The same things were measured in two ways. Each way mixes the same 9 hidden numbers, adds some noise and spreads widely along 6 directions of its own, which tell nothing about the thing.
Some things both ways: the first way, then the second way.
[  7.7  -0.4 -13.3  27.1   0.2  14.9  10.9 -14.9  14.9 -24.8  11.2   6.9
  28.3 -32.6  10.0]
[  4.0   7.7  -7.4 -20.3  -6.7 -10.5 -11.5  -9.2  32.1  15.6  -8.7 -21.1
 -10.9   5.9 -11.7   6.6  15.0  16.6   9.8  -8.4  -0.5   3.0  10.1  12.0
  11.7  20.6 -12.7]

[ 14.6 -10.1  -6.1 -37.3   6.6 -25.2  -3.4 -14.3  10.0  -1.0  13.1  12.6
   5.2  -7.9   0.7]
[-21.8   4.5   3.2  -0.2 -18.8  -9.5  -7.2  -7.4  -7.1 -53.6  29.7  27.6
  10.6  -7.6  28.3  -5.0 -35.0  16.4   8.0 -12.7 -16.0   0.1 -38.1  58.2
   8.1 -21.4   5.0]

[ 12.4  -8.4   3.3  -8.8  -8.2  13.5  15.5 -22.0  16.7 -43.7   7.1  -2.7
  20.3 -17.0  14.4]
[ -4.2  11.1   4.2 -15.0  -0.2   1.3  -1.7  -5.3  30.9  15.2   2.4   0.9
   9.5   9.6 -10.8  -7.4  -4.3   6.1  -8.5  -0.4  -6.5   8.6  -5.2   5.1
   3.9  16.4  -7.8]

[  3.1 -14.3   7.9 -18.3 -23.1   4.7   7.6 -16.2   8.2 -44.5  -1.3  16.2
  11.8 -14.3   4.0]
[  9.0  15.8  -2.7 -16.5 -25.2  12.3 -35.9  -5.1   1.8  25.7   2.1   8.9
   4.0   2.1 -33.0 -11.9  -5.4  13.8 -19.5   3.7  -7.3 -18.1  17.8   6.4
 -15.0  -3.9  15.3]

[-12.3  17.5  -9.7  52.5  -6.8   4.7   1.9  24.8  -2.7 -35.5 -16.6 -13.0
  10.5 -53.6  16.7]
[  0.9   3.4   1.5   6.8  -3.6   0.3 -12.6   8.2   8.4  -0.1   7.8   3.4
  -3.1  -1.2  -1.9  -7.2  -9.4  -3.2  -4.7  -8.0   4.4   3.8   7.6  -2.3
   2.6   6.3  -1.8]

[ 10.3   2.5 -24.9 -18.5  26.3 -21.2  26.4  -1.3   0.9   2.7   5.6  -7.2
  14.6 -15.9  18.2]
[ 37.1  -9.3 -26.4 -19.5  11.9  -0.8  12.4  17.9  24.4  10.3   4.7 -33.0
   5.7   1.6 -25.2  12.8  36.7  -6.9 -15.2 -12.6  20.0   8.4   0.2  -1.2
  27.3  18.6  -8.1]

[-11.4   8.1  22.8   0.7 -41.6  10.0  -0.6   0.9 -24.7  -4.5  37.8 -25.6
  -2.1  15.4 -17.5]
[  2.9 -10.2   0.1  -4.3  16.0   7.1   4.2   1.3  -4.1 -14.0   2.2   6.9
  10.4  -7.8  -4.6  12.7  -9.4 -11.3 -19.1 -13.3  -0.8  10.7 -11.8   0.8
   0.0   6.5  10.3]

[ 28.5  -2.8  -4.9 -60.4   0.3  -1.6  -5.0   6.8   5.1 -31.9  30.0  -4.1
 -22.2  19.2  17.4]
[-1.1  1.5  8.7 -3.2  8.2 -3.5 -1.0  6.9 19.9 -0.7  6.5 -1.7  9.7  2.3
 -4.8 -0.2  0.1 -5.5 -7.5 -6.1 -0.8 14.6 -8.0  3.2 11.6 14.9 -4.6]

[ 11.4  -8.8 -17.4  -2.1   2.4  -4.9  -7.2 -12.5   3.4  -1.2  21.5 -13.5
  11.7  10.9  -8.6]
[  1.0  -3.2  -5.5  -8.3  -8.5   5.1   7.0  -6.2  16.8   4.0  -0.6  -8.6
 -19.5  -4.3  -8.1  -8.2  11.7   3.0  16.2   6.7  -3.8  -2.3  -4.3  10.9
  18.1   7.9  -9.4]

[  8.3  23.1  -6.0 -23.7  18.4  -8.3  -2.1  39.0   3.6 -11.9  25.8  -9.8
 -42.2 -17.2  27.9]
[  3.1 -11.1   3.2  -7.0  27.7  -3.4  15.0   0.5   3.6   1.2  -4.0 -14.9
  -6.3  -7.3  -3.0  15.7   5.6 -11.0 -12.2 -11.3   0.3   6.9   9.9 -20.5
   6.5   9.4  -5.5]

[ 19.9  -2.7  -4.9 -35.8   5.7  -7.9   4.1  -7.8   6.7 -35.4  32.0   0.3
   2.2  -5.4  16.3]
[ 15.2 -11.5 -15.1 -18.2  10.2  -5.7  11.0   2.3  29.3  -2.1   6.6 -25.0
  -6.5  -3.0  -2.9  -0.6  18.0   0.0  -0.4  -9.6   6.9  12.1  -3.7   7.9
  19.4  18.9 -12.2]

[ 12.9  -2.5  -3.4  22.6   3.1   1.0  11.5 -12.4   4.6 -24.0 -25.2  21.1
  34.2 -16.0  22.4]
[-14.0 -12.2   0.0   0.5  25.3   2.6  21.9  -9.0   6.3  12.3 -12.3   5.4
  -0.6  -0.3 -21.7  -2.8 -11.0   0.1 -15.3   8.1  -0.5  -2.6  13.6 -40.6
  -4.8  19.5  -5.0]

[ -5.5  12.4   0.3  24.6   5.4  -1.0   1.4   8.0  -0.6  27.0 -15.0  24.0
   8.4   1.0 -18.4]
[ -2.6   1.1   6.6   2.2 -13.2   8.9 -34.0  -8.1 -14.5 -29.0  -1.8  34.7
   7.8 -15.6   1.7  18.3 -33.3   6.8 -15.1 -17.2 -13.0   8.8 -16.5  31.2
 -14.4  -1.5  32.8]

[ 11.4  -4.1  20.1 -33.2  -4.3  14.6  -2.2   8.1   4.3   6.5 -29.6  10.9
 -34.8  27.9  11.5]
[ 17.6  -5.9   1.8 -10.3  12.0   8.8  -1.9   8.7   4.2   9.6   0.7  -3.3
  -1.8 -12.8 -14.0  16.6   6.8  -9.8 -27.6 -13.8  -0.9   6.5   4.5  -6.6
   8.0  11.5  11.1]

[ -7.8  -1.3  -2.1  10.7  -3.7   1.7   0.9   4.2  14.3 -19.8 -17.0  18.4
 -16.0  -3.7  -5.0]
[ 10.5 -10.1   2.4  -2.4 -20.3  -3.3  -5.2   2.9   2.3  -8.1  12.5 -25.4
 -20.1  -1.0  11.5 -11.9  23.8  -1.1  39.3  -3.0   1.5   3.6   1.4  13.1
  14.3  10.2  -9.6]

[-18.1  13.6 -31.2  18.7  28.7 -29.4  14.6  15.3   4.8   4.0  22.3  -3.9
   2.2 -40.5 -10.7]
[ -2.6   7.5   7.7  -5.3  10.7  -9.0   2.1  -5.4  13.2  16.2   4.5 -15.1
 -11.7   0.0   0.3   8.0   4.4  -2.5  -5.3  -2.7  -3.5  -5.3  21.2 -23.0
  -0.4  -1.5 -11.2]

[  2.7  -0.4   3.0  -2.2   0.9   2.2   5.4   2.4  19.3  -7.9 -24.0   7.3
 -11.1  -0.9   5.1]
[ -6.4  -4.6   2.0   1.5 -17.4   2.7   6.6  -3.3  -8.3   4.4   2.8  -9.0
 -17.2   5.4  -7.7  -2.7  13.8   3.3  19.0  -2.3   2.5 -12.0   3.5  -5.9
  12.0   5.1  -2.8]

[ 24.7  -1.9 -28.4 -33.6   5.5 -17.6 -10.1  -1.1  -1.4 -30.1  44.3 -24.9
  -1.7   6.9  11.5]
[-19.9  -3.6  13.9   3.8   5.5  11.3   7.4  -9.9  -9.5 -11.2  -2.7   8.2
   7.8   6.2  -1.2 -11.2 -13.2  -9.5  21.3  17.2 -13.2   1.6 -11.0  -7.1
  -5.0  -5.2  -6.4]

[  7.8  -1.0  -1.8   4.2   7.6 -21.6   2.0   4.5  10.9  36.7 -53.1  42.6
  11.6  -8.0   7.4]
[ -1.3  13.1 -10.1   0.2   3.5  -5.6 -11.2   8.0  14.4   1.4   9.9   4.9
   7.2   0.5 -27.6   4.8  -7.0   3.2 -19.8  -1.3  11.3 -13.0   7.8   5.6
  13.9 -13.7  -4.1]

[ 12.1   8.2 -13.0  14.7  13.4   6.4 -11.6   8.7 -13.9   2.4  24.1 -22.3
 -26.2 -11.9  22.8]
[ 10.3 -17.3 -13.2 -19.2   3.7  15.3   9.0  -2.6  -9.1  -9.6 -13.1  -9.0
   1.4  -6.2 -15.5  -8.0   5.5  -4.0  15.7   0.3  -6.1   6.6  -3.6  19.7
  11.1  11.4   1.9]

[ -8.3  -3.6  17.7   3.6 -20.8   4.1  -3.1 -19.4  -2.7 -19.9  22.6  -0.4
   0.6  -3.6 -12.9]
[  2.4   4.0  -6.6 -21.0 -24.6   5.2 -20.1 -16.3   4.7  -2.3   6.3  -6.7
  -6.6   2.4   7.2 -14.3  -4.1  10.6  16.4  -0.9 -12.4  -3.4  -0.2  26.1
  -9.2  -4.7  -1.5]

[ -7.9   7.1  -1.3  26.4  13.9 -13.0   0.8  14.8 -16.4  50.7 -34.8  18.9
 -16.4  21.8  -7.6]
[  3.3  12.0  10.2  -2.4   7.7   8.7 -19.7   3.8  10.9  14.6   2.5   4.6
  18.0   5.6 -15.6   0.9 -12.6 -11.2 -17.8   2.7  -1.7   6.0   9.6 -16.4
 -12.3   0.0   3.5]

[-10.1  -0.7  18.6 -27.7   2.1  -8.0   5.2   0.4  10.1   9.0 -27.3  32.1
 -16.8  10.4 -23.7]
[ 17.1  17.2  -2.7 -11.0 -14.7  -0.6 -27.3   1.5  12.9  22.9   8.9 -12.8
  -9.6   1.3  -5.0  11.2   7.1  -0.6 -14.7 -12.3   4.2 -11.5  22.1  -3.7
  -4.2  -7.2   1.4]

[  0.8   8.8   7.3 -29.4  19.3 -17.4   8.2   8.4   3.0  11.5 -18.1  18.6
 -15.2   5.5  -4.2]
[ 16.5  12.8 -16.5  -7.5 -21.2  12.2 -11.7   3.8  10.4  29.4   1.5  -0.6
  -2.2   9.6 -28.9  -8.7   6.9   5.8 -10.2   9.0   8.0 -17.5  19.4 -13.8
  -0.3   0.4  -2.5]

[ -2.8  -5.9  -5.9  -1.3   4.5 -12.5  18.3 -12.0   9.6  -9.3   3.1 -15.3
   7.5 -12.0  11.7]
[ 16.8 -14.0 -15.3 -25.5   9.3  17.7  18.0   2.6   4.6   9.1   5.8 -13.5
  -0.5  -3.4 -26.8  -2.6  18.8  -8.2 -18.9  -3.1   5.3  -0.3  -3.1  -0.3
  12.2  10.2   1.3]

[  9.3  -5.4   2.0 -15.9  -5.5  17.7  16.4 -24.4  -1.4   8.2   2.8   2.9
  15.4  27.2 -20.3]
[ 14.8  14.9   3.8 -11.8 -29.2  -4.6 -30.3  -9.9  11.6  -1.4   0.3 -14.3
   1.9  12.2  15.8  24.4  12.1  10.0  22.1 -14.1  -8.7  12.1  -7.0  23.2
  -5.9   9.2   0.9]

Other things, the second way, with their names:
Z910: [  1.1  -3.9  29.7  -0.3  22.5  -1.9  -7.7   4.7  -9.7  -5.8   1.5 -10.0
  16.7  -1.4   5.9  14.3  -2.6 -21.9  -2.3 -12.4 -12.1  18.2   3.3 -12.9
 -10.0   7.1   3.3]
Z610: [-22.9   7.4  19.7  14.2  14.2  -1.0  13.4   0.5  11.7   9.8   5.6  10.2
   0.5   0.6  -6.5 -21.2 -16.0  -4.3   0.0  27.4  -7.2  -6.5   8.5 -31.8
   3.1  -3.2 -15.7]
Z852: [  7.3   2.4  -2.5  -2.1   1.0  -1.2   5.0   7.3  21.5  10.6   9.1 -10.3
   9.1  11.2  -8.2  -9.6   7.7  -4.8  -1.4   7.0   6.7   5.6   1.3 -17.1
   6.8  11.2 -13.2]
Z282: [  3.8 -10.7  -6.5  -4.8   3.6  -2.9  15.6   4.3  -3.2 -14.5   8.2  -2.2
  13.3   1.8  -9.0   2.1   3.0   4.1  -4.8  -4.8   2.7   0.0 -10.9   4.9
  11.9  10.1  -0.6]
Z202: [ -4.5  -3.3   4.6   0.9 -23.7  10.0   2.2  -4.1  -4.7   8.6  -0.9  11.8
   0.9   5.3 -21.1 -20.5   2.1  11.9   9.0  18.3  -6.3  -9.1  -4.5  -5.9
  -0.2  17.2   3.9]
Z654: [  1.3   2.9   0.5  -9.7 -21.4   8.3 -19.6 -16.8   6.5  18.9  -3.6 -13.4
 -30.9   4.8   2.3  -3.0   7.1   1.4  17.2  -6.2  -4.7  -6.2  20.4  -3.4
 -10.9   5.5  -2.2]
Z689: [  1.2  -2.5  -7.2   3.2   7.6  -5.6  19.5  -3.1  21.3   4.4   4.5  -7.0
 -13.8   1.7  -0.3  13.7  11.0   0.2  -6.7   3.2   9.0  -2.9  -0.6 -26.6
  10.3   8.7 -11.3]
Z57: [ -2.7  -9.7  -6.8 -13.1 -12.2  15.0   5.8   3.8  -6.7 -13.9  16.9   9.5
  10.7   2.3 -12.6 -24.7  -7.9  -0.7  -3.5  -9.1  -2.1  -0.4 -17.6  23.0
   4.5   4.0   5.7]
Z740: [ 18.6  -5.6   7.7   1.6 -13.7   1.2   3.4  15.5   6.5   4.7  11.8 -17.7
  -2.9   1.0  -1.7 -12.1  26.7  -3.8  14.5   4.3   2.7   5.7  -3.2  -2.3
  19.9  18.4  -6.3]
Z308: [-12.2  -6.4  -6.4  -2.9  24.7  13.6  21.0   1.7  -6.9  -4.5  -1.9  19.7
   9.1  -6.7 -22.9  -2.0 -24.2  -5.0 -27.2   2.0  -1.8  -6.3  -1.2 -10.4
   4.1  -4.8   4.5]
Z708: [-10.1  14.3   6.7 -12.3  -8.5   1.2 -25.1 -21.7   0.6  -0.1  -1.1  13.5
  18.2   8.0  -1.0   5.6 -25.1  10.0  -8.1   1.0 -17.5  -3.8   1.4   0.3
 -32.0  -6.3   8.0]
Z926: [  7.5  -0.8 -10.9   7.0  -1.8 -11.7   8.6   3.5  -5.2  -5.4   6.6  -3.2
  -9.7  -2.2  21.8  11.3 -10.0   8.6  -3.6 -15.4   5.5 -10.3  18.3 -19.4
  -1.4   3.3  -6.2]
Z265: [ 23.5   7.2 -13.3 -11.9 -26.0   5.7 -23.5   5.8  33.1   3.8  20.1 -11.5
  -2.6   2.6   5.0 -26.6  14.5  -0.2  13.2  10.2   5.5   7.7  -4.8  17.4
   5.9   2.0 -11.2]
Z697: [ -9.5  -0.1  16.6  -6.8  12.3   5.0   8.8   6.0  21.4   1.1  18.4  -1.4
  11.0   1.5  -1.7 -32.0  -3.3 -15.8   5.6  10.5  -8.4  15.9 -13.5   5.6
  11.9   5.4 -14.2]
Z66: [ 16.9   5.1   0.4 -14.1  -8.1 -11.1 -25.5  -7.7 -20.5   2.4  -4.4 -15.6
  -5.7  -8.8   2.3  34.4   1.7  14.5 -13.3 -25.7  -7.9 -13.7  28.1  -1.8
 -14.2  -2.3  16.2]
Z895: [-12.1 -10.7   2.1   0.8  -1.4 -14.7   8.1 -20.3 -17.8 -24.0   6.6 -11.3
 -12.7  -0.5  16.5  14.4   1.6   7.5  21.2  -2.8  -6.1 -11.8  -0.1  -7.1
  -5.4  -6.1  -3.1]
Z523: [ -0.5  -1.8   6.8  -5.3   0.0  -1.7  -4.1 -11.7  -2.8  -9.6 -12.4  -1.0
  14.1  -1.9  -6.8   3.4   0.0  11.0  17.1  17.3 -16.7   4.9  -4.3   3.9
  -4.4   9.8  -0.1]
Z234: [ -0.4   2.2  -7.5 -11.1   0.1   8.8  -9.6 -10.7   0.5   5.0   6.1   8.4
  -2.8  -1.8  -4.7   5.5 -16.2   2.0 -24.8 -10.3  -1.9  -8.5   9.5  -5.9
 -15.2  -6.8   8.5]
Z844: [  6.4   6.4   8.2  -5.7   0.9 -13.6 -22.3  -2.1  17.7   1.8  10.5 -21.1
  -4.5   4.7  15.0  14.3   5.8  -7.4   2.1 -21.1   0.0   9.7  10.9  -3.1
  -6.5   2.2  -6.9]
Z770: [ -0.9   1.1 -12.7 -19.1 -12.6   6.7  -4.3 -12.5 -10.4   6.1   5.3  -7.4
   2.3   7.2 -32.3  -4.8   4.4   9.6  -3.4   3.1  -1.9 -24.6   8.8   7.3
  -3.8 -11.3   4.4]
Z530: [ -4.4 -11.8  14.6   3.6  19.0   8.8  16.3  12.9  14.8 -21.5  11.8  13.5
   3.5 -15.2  20.7 -14.1 -16.3 -16.1  -0.3  -1.5 -10.9  32.5 -28.5  14.0
  18.8  16.5  -2.8]
Z767: [ -2.9   0.1   2.4   4.0   8.2   4.5   4.9  -4.4   0.5   2.9  -2.1   6.9
  15.0   3.8 -15.1  -4.3  -9.7  -1.3  -4.0  22.2  -3.1  -5.8   4.9 -28.5
  -9.1   1.4  -2.8]
Z180: [ -0.2   3.7   3.3   2.4 -11.5  -8.1  -3.9  -5.1  11.5   2.4  -0.6  -7.9
 -14.4   3.0  10.7   3.4   7.0  10.4  21.8   2.2  -4.3  -0.1   6.0  -4.3
   5.5  10.3 -10.6]
Z206: [  4.7 -16.3 -13.7  -2.1   6.0   0.2  11.0  -6.4  -6.6  -2.7  -8.1 -12.5
 -11.4  -1.2 -14.7   6.7  10.3   0.6   6.8   0.1   5.9  -6.9  12.6 -17.8
   1.8  11.4  -3.4]
Z62: [ -2.0   4.4   1.1  -8.7  11.4  -8.3  -4.4 -10.2  24.8  -1.3   1.6 -15.6
  -3.6   2.0   9.0  10.0   0.9  -3.4   6.0  -3.3  -4.2   9.5   2.3  -3.5
  -1.1   2.4 -15.1]
Z458: [  4.8  -1.1  -5.6 -15.3 -19.8  22.4   5.3  -6.9 -12.0   1.2   1.7  11.0
  -4.9  -6.8 -10.9 -13.0  -2.0   6.4   6.0  13.2 -16.3  -9.1 -12.4  20.6
   6.1  -4.5  10.7]
Z127: [  9.5  -4.7 -14.3  -3.1 -12.7  20.2  12.2  14.5   2.2   3.3  -1.6   8.7
  -0.6  -1.6 -24.6 -18.8   2.6   1.2   6.5  11.5   4.0  -3.3  -6.5  14.1
  25.1  11.3  -1.1]
Z497: [-12.9 -15.2   6.6   1.8  22.5   4.6  26.8   1.0 -19.0   1.9  -8.5  -1.7
 -11.9  -9.6 -19.0   8.7  -1.2  -7.7  -6.1  -7.7  -1.8  -9.0   7.9 -15.7
  15.0   4.8   1.8]
Z32: [  2.1 -10.2   0.5  -6.9 -15.2  11.0  13.9   0.7  -9.0   8.6   0.6 -13.7
   2.5  15.1 -25.4 -18.3  20.8  -2.6  22.8   9.6   0.1  -6.2  -2.8  -3.4
  10.2  14.6  -6.6]
Z972: [  1.3 -14.2   1.0  -3.3 -12.4  -0.6   2.7  -0.2  -4.7  -3.0   2.8 -11.2
   8.7  12.1 -15.5 -15.1  14.8   5.0  18.9   2.4   2.5  -2.5  -3.2  -3.4
   1.7  23.4  -2.1]
Z867: [  6.3  -1.8  -2.3  -5.2  15.0   5.8  -2.6  -7.4  -2.3  13.2  -5.6  -3.2
 -30.1 -23.9   1.9  16.5  -4.1  -4.0 -14.7   1.5  -6.6 -10.1  25.9 -21.3
  -2.9  -9.2   4.2]
Z800: [ 16.4  -1.6 -22.1 -18.3   0.1  27.6  -2.0   2.9   6.3  17.4  -4.4   9.0
  20.4   4.7 -45.3 -18.2  -5.6  -2.8 -25.4  14.3   6.2  -5.3   4.6  -6.9
  -5.6   6.3   7.7]
Z958: [ -3.5 -10.2  -5.4   5.3  -2.8  13.0  14.8  -2.0  -2.8 -18.5  -0.9  19.0
  -3.2 -13.5 -11.1 -10.4  -6.0   2.7   4.9  21.9  -5.7  -2.4 -18.3   7.7
  14.1  -1.6   3.5]
Z822: [ -9.9  10.3   9.6   1.3 -27.2  -7.9  -9.9 -15.7   0.7   1.2  19.4   2.1
 -12.6   4.6  14.4  -0.8  -3.0  14.0   7.9   6.9 -10.3 -17.5   1.8  -4.3
  -8.3 -14.0  -0.7]
Z34: [  8.5  -3.9  -4.8 -11.2   1.6  -6.9  -5.1  -7.7   5.4 -23.6   6.9  -6.6
   4.8  -6.2  18.1  15.7  -2.4   2.1   2.9  -7.9  -7.6  10.4  -9.7  13.6
  -3.6   1.3   0.2]
Z74: [ -9.0  29.9  19.7  -1.1  -8.2   3.1 -29.3  -1.7   6.4  27.0  -3.3  17.1
  17.4   9.4 -11.1   6.6 -25.7   6.9 -25.2  -5.8 -13.3  -6.8  19.2 -11.4
 -19.5  -1.2   8.4]
Z345: [-19.6  -1.5   8.8  -2.4  13.6  -8.6   3.6 -26.1   5.8 -11.3   4.3  -4.3
 -18.8  -4.4  16.2  17.0  -6.8  -3.1   9.0   2.7 -11.2  -3.1  -0.7 -13.0
  -7.0 -13.0  -8.3]
Z899: [-12.5 -12.9   2.8  -8.8   6.5  -6.8  19.4  -6.1  -2.4 -14.4   9.0 -12.9
   5.3   6.3  -2.9 -14.2   2.6  -1.9  15.4  -2.3  -4.1  -0.8  -8.4   5.3
   9.3   7.1 -11.2]
Z502: [  1.3  -3.1  -6.5 -12.2  -3.7  -7.2   0.2 -11.0  -5.5  -3.7   6.6 -22.5
 -19.9   0.2   1.1  20.7  16.5   3.3   7.0 -19.0   0.2 -11.9   5.7   3.8
   5.6  -5.9  -2.7]
Z778: [-14.9   0.5   8.7  -5.5   5.5  12.9 -12.7  -9.3  -6.8  -3.9   1.3  27.6
   9.8  -4.5  -8.7   8.7 -33.4  -6.0 -30.4 -16.3  -8.4   5.4  -3.7  -0.5
 -19.0   1.3  19.5]
Z621: [ 10.3   1.5   0.0 -21.1  16.7  -2.1  -6.5  -0.9   8.7   5.6  11.4 -26.6
  16.8  15.8  -2.4  20.5   8.4 -19.1 -18.7 -27.5   5.3  11.4   3.9  -9.0
 -11.2   4.1  -3.7]
Z848: [  4.3   6.8  -4.8 -12.9 -18.3 -14.9 -13.4 -18.5  23.7   9.1   2.7 -16.9
 -10.0   6.8  -3.3   7.8  17.3  21.6   8.9   3.8  -3.1  -9.7   9.5  -3.0
  -4.0   9.4  -7.3]
Z459: [  9.5 -18.5   0.2  -9.8  -0.2 -15.5   7.0 -13.2   3.2  -0.3   7.8 -27.8
 -26.8  -7.2  17.3  13.7  22.3   4.3   5.7 -15.0  -0.2  -0.7  11.1 -16.8
  -0.7  18.1  -4.2]

Some of these things the first way, each followed by its name:
[  3.4  11.9  19.4  -8.2 -28.2   9.0   7.1  11.1  -8.6  -4.7   5.2 -23.0
   7.9   2.9  12.1] : Z689
[-17.1  -0.6  19.0   8.1 -29.6  24.2   8.7  -5.9 -11.6 -15.7   2.3   0.8
   1.5  -7.6 -22.9] : Z74
[ 12.4 -11.4 -25.0 -10.3  20.1 -12.0  -7.3   4.9 -25.0  33.1   5.5  -2.1
 -35.7  47.5  -3.3] : Z910
[-10.3   2.0  26.7  15.0 -35.9  12.9  -2.1   4.9 -16.0 -19.6  17.8 -36.7
 -26.5  -7.7  18.0] : Z57
[  6.8  -5.2   4.1  10.4  -9.1  -5.5  -9.9   2.9 -21.8   4.2 -17.6 -13.7
  -8.6  15.2  17.0] : Z265
[ -3.6   5.6   8.2  -3.2 -15.9   6.9 -16.0  -1.5   0.5 -36.7  36.5 -17.8
 -12.0   6.8 -19.7] : Z654
[ 19.0  11.9 -11.9 -31.7   9.6 -17.0   3.2  18.9   7.7 -24.5  27.4  -7.2
 -13.8 -26.1  37.9] : Z895
[ -5.3  14.6 -14.0   0.3  24.6 -33.8  -2.0  10.2 -17.9  16.9  33.9 -20.5
  -2.8  -8.7  -7.1] : Z234
[ 23.2   0.3 -42.1 -32.3  33.1 -36.7   6.4  -1.8  18.1 -17.7  10.8   9.8
  29.4 -15.9   6.6] : Z958
[ -7.5   4.7  19.7 -24.5 -26.4   0.4   4.1  -7.9 -24.5  -4.5  51.2  -7.4
   0.4  14.4 -24.0] : Z34
[  3.2 -10.2 -12.7  13.3  23.6  -4.0   1.3 -15.2  13.3  -6.4 -34.5  22.3
  10.3   8.4 -11.4] : Z530
[ -4.1  -5.8  -0.3  14.8 -15.4   9.0  -6.4 -14.1 -17.7   5.4   3.8 -13.3
  10.4  10.6 -25.2] : Z127
[  1.7  -4.9   4.2 -49.7   1.6 -17.0  22.7 -17.3   3.5  -7.1  23.1  27.5
   6.6   8.5 -19.0] : Z282
[-22.4  23.9   1.9   7.6  -8.5   2.5   0.3  24.6 -17.9   7.5  53.6 -12.4
 -21.5  -2.6 -34.0] : Z180
[  2.4  -3.3  15.4 -14.9  -1.1  -2.5 -23.9   5.6  -7.8  20.8 -19.1  20.3
 -21.7  24.4 -16.9] : Z867
[  0.5  -4.5  -1.5 -21.8   3.3   0.3   2.3  -4.8   3.9  -1.5  15.6 -17.5
 -18.4   1.3  -3.9] : Z458
[  7.6  -7.8   6.8  -4.4 -15.3  -4.7 -20.6  11.4 -15.0  11.2 -12.9   9.9
 -23.6  27.7   5.4] : Z610
[ 18.2 -18.5  30.3 -13.2 -21.5   3.7  -3.4 -15.9   0.8  29.8 -37.4  21.5
 -15.8  24.6  28.2] : Z770
[ 13.0 -10.1  21.4 -36.0 -27.9   9.2  -6.3 -11.7   9.7 -10.5   7.0  -3.5
  -9.8  16.7   5.8] : Z502
[ -6.2   2.8  13.9  19.8  -5.5   2.2   6.7  -9.0   9.6  -6.1 -17.1  12.7
  17.3  -4.7  -5.7] : Z778
[  2.0   4.3 -33.2  28.5  17.3 -10.9  24.0   4.9  -5.3 -17.8  14.1 -12.2
   6.9 -28.4  29.8] : Z972
